All rows are made from the same 7 directions, up to rounding. Whole rows:
In the rows, zero is written as 128.
[[144 127 126 151 135 200 133 163 101 160  96  95  97 144 137 119 114]
 [151 164 129 128 129 105 139 168 142 124 119 150 125 115 149 137 105]
 [139 130 147 130 154 124 141 147 159 120 114 125 107 152  89 148 108]
 [174 143 168 124 214 119 199 174 131  81 100  44  83 126 115  74  91]
 [106 168 135  67 133  76 101  72 171 124 161 152 162 107 136  98 136]
 [117 130  79 175 115 157  88  88 105 109 162 122 148 132 132 152 190]
 [111  80 140 118  96 167 131 117  72 160 116 108 126 128 149  95 115]
 [168 159 118 160 142 160 152 219 140 159  80 135  93 127 141 154 110]
 [101  93  96 158 105 115 103  92 134 116 155 155 151 133  98 177 185]
 [124  85 148 118 126  88 164 160 153 140 104 153 119 124  96 152 120]
 [142 178 145  81 173 109 143 135 164 134 118 109 121 105 143  76 115]]

Rows cut short, each followed by the rest of it:
[107  84 135 115  79 168 122 135  93 190 104 143 126]
[130 146 120 113]
[ 88  92  85 146 100 182  85  97 135 190 126 149 138]
[135 105 161 202]
[135 162 111 119 134 186 117 162 142 200  92 129 111]
[116 153 111 138]
[120 123 115 125 116 124 124 132 136 150 124 148 135]
[114 133 135 147]
[108  53 119 164 128 114 143 134 156 129 119 147 120]
[150  51 199 173]
[119 123 116 122 129 146 125 118 119 149 125 115 131]
[112 141 106 154]
[141 120 113 156 132 135 146 163 122 131 113 126 118]
[119 131 143 143]
[126  98 115 140  80 180 132 136  32 157 118 102 133]
[101 204  79 125]
[140 140 167  98 136  89 149 152 157 121 116 147 119]
[136 116 131  72]
[117 102 133 122 136 110 142 162 196 170  96 172 113]
[138  68 182 143]
[134 171 133 107 156 192 109 142 161 185  98 114 102]
[147 122 110 115]
[101 118 148  87 131 113 110  66 137 120 152 119 144]
[136 110 101 127]
[123  96 119 151 131 142 136 134 124 133 120 120 119]
[135 105 147 151]
[153 167 123 133 116 116 135 168 120 126 121 148 129]
[110 171 128 101]
[132 140 137 109 148 116 139 140 158 139 116 130 121]
[123 117 122 124]
[154 130 122 173 139 174 139 168 104 122 108 102 100]
[150 127 145 114]
[130 158  89 134 119 145 114 158 150 179 111 160 132]
[100 155 140 167]
[123 127 127 136  93 162 102 105  77 126 143 121 138]
[140 160 115 107]
[124 127 160 108  93 156 112 134 115 158 115 149 120]
[160 133 132  61]
[129 121 102 150 122 121 134 145 128 132 125 141 133]
[109 134 147 163]
[107  89 146 102 102 107 135 127 137 155 118 158 134]
[126 114 136 118]
[140 125  97 172 112 142 131 157 105 127 123 135 127]
[118 147 154 151]
[133 112 132 151 131 131 133 116  99  89 142 103 126]
[143 122 130 121]
[125 121 154 109 129 112 133 120 135 119 130 130 126]
[141 113 125  98]
[106 116  99 113 136 135 124 109 138 167 125 121 141]
[ 90 137 101 197]
[128 117 138 131 141 154 129 114 111 120 128  95 117]
[144 118 112 121]
[122 119 144 118 142 156 124 112 127 136 123 102 116]
[149 109 112 117]
[120 148 117 139 141 139  92  98 166 120 146 139 130]
[160  88 165 145]
[122 114 131 120 135 123 136 110 112 118 135 105 133]
[117 134 101 139]
[119  39 134 163 134  91 173 129 110  83 131 110 123]
[132  77 159 157]
[133  98 138 139 125 137 150 148 107 129 113 115 115]
[132 124 128 116]
[ 98  77 126 121  76 137 116 116 106 168 124 159 141]
[127 130 141 134]
[128 145 119 130 127 160 110 126 128 148 124 126 125]
[135 135 126 131]
[129 146 175  98 145 150 113 111 151 128 124 117 109]
[181  93 124  61]
[122 131 182  88 189 188 120  79 141 127 122  48  93]
[186  75  73  84]
[118 115 112 104 161 122 152  96 102 126 135  66 140]
[ 70 162  43 191]
[106 101 127 113  89 137 115 106  97 153 133 139 144]
[118 151 111 129]
[128 148  68 161 123 143 111 136 128 147 132 140 143]
[ 93 157 141 203]
[125  91 113 135 101 157 150 160  80 174  99 119 124]
[ 93 172 101 147]
[136 150 150 104 124 121 128 133 126 127 126 132 127]
[131 145 109  85]
[158 158 121 155 143  79 146 120  89  32 168  98 144]
[107 166 109 122]
[125  81 123 157  97 126 143 142  88 120 126 134 130]
[127 133 147 130]
[110 139 122 101 124 105 111 107 163 146 137 158 145]
[117 122 132 147]
[117 164 124 112 104 113  86  90 138 118 160 161 154]
[135 142 136 116]
[127 118 160 131 124 161 114 122 130 127 122 125 108]
[186  89 153  76]
[152 156 160  99 155 145 153 162 126 143  99  97 102]
[126 149  80  77]
[134 138 144 135 124 115 119 115 124  90 146 132 130]
[155 117 145  93]
[119 151 160  87  92 159  93 114 120 166 124 151 129]
[156 148 113  58]
[131 132 108 173 134 170 103 130 143 127 128 131 115]
[168  90 182 144]
[121 123 122 127 147 138 126 109 133 127 132 107 127]
[127 116 116 153]
[140 133 104 188 115 152 107 120  93  83 152 120 131]
[154 129 166 134]
[124 162 140 124  68 217  62  99  68 159 138 133 131]
[175 176 115  55]
[ 80  97 175  36  98  93 114  73 153 174 132 161 150]
[126 115  92  96]
[143  90 154 136 117  78 178 161  97  88 123 126 124]
[117 135 129  91]
[145 132 131 129 129  74 160 158 128 100 128 141 134]
[100 147 128 119]
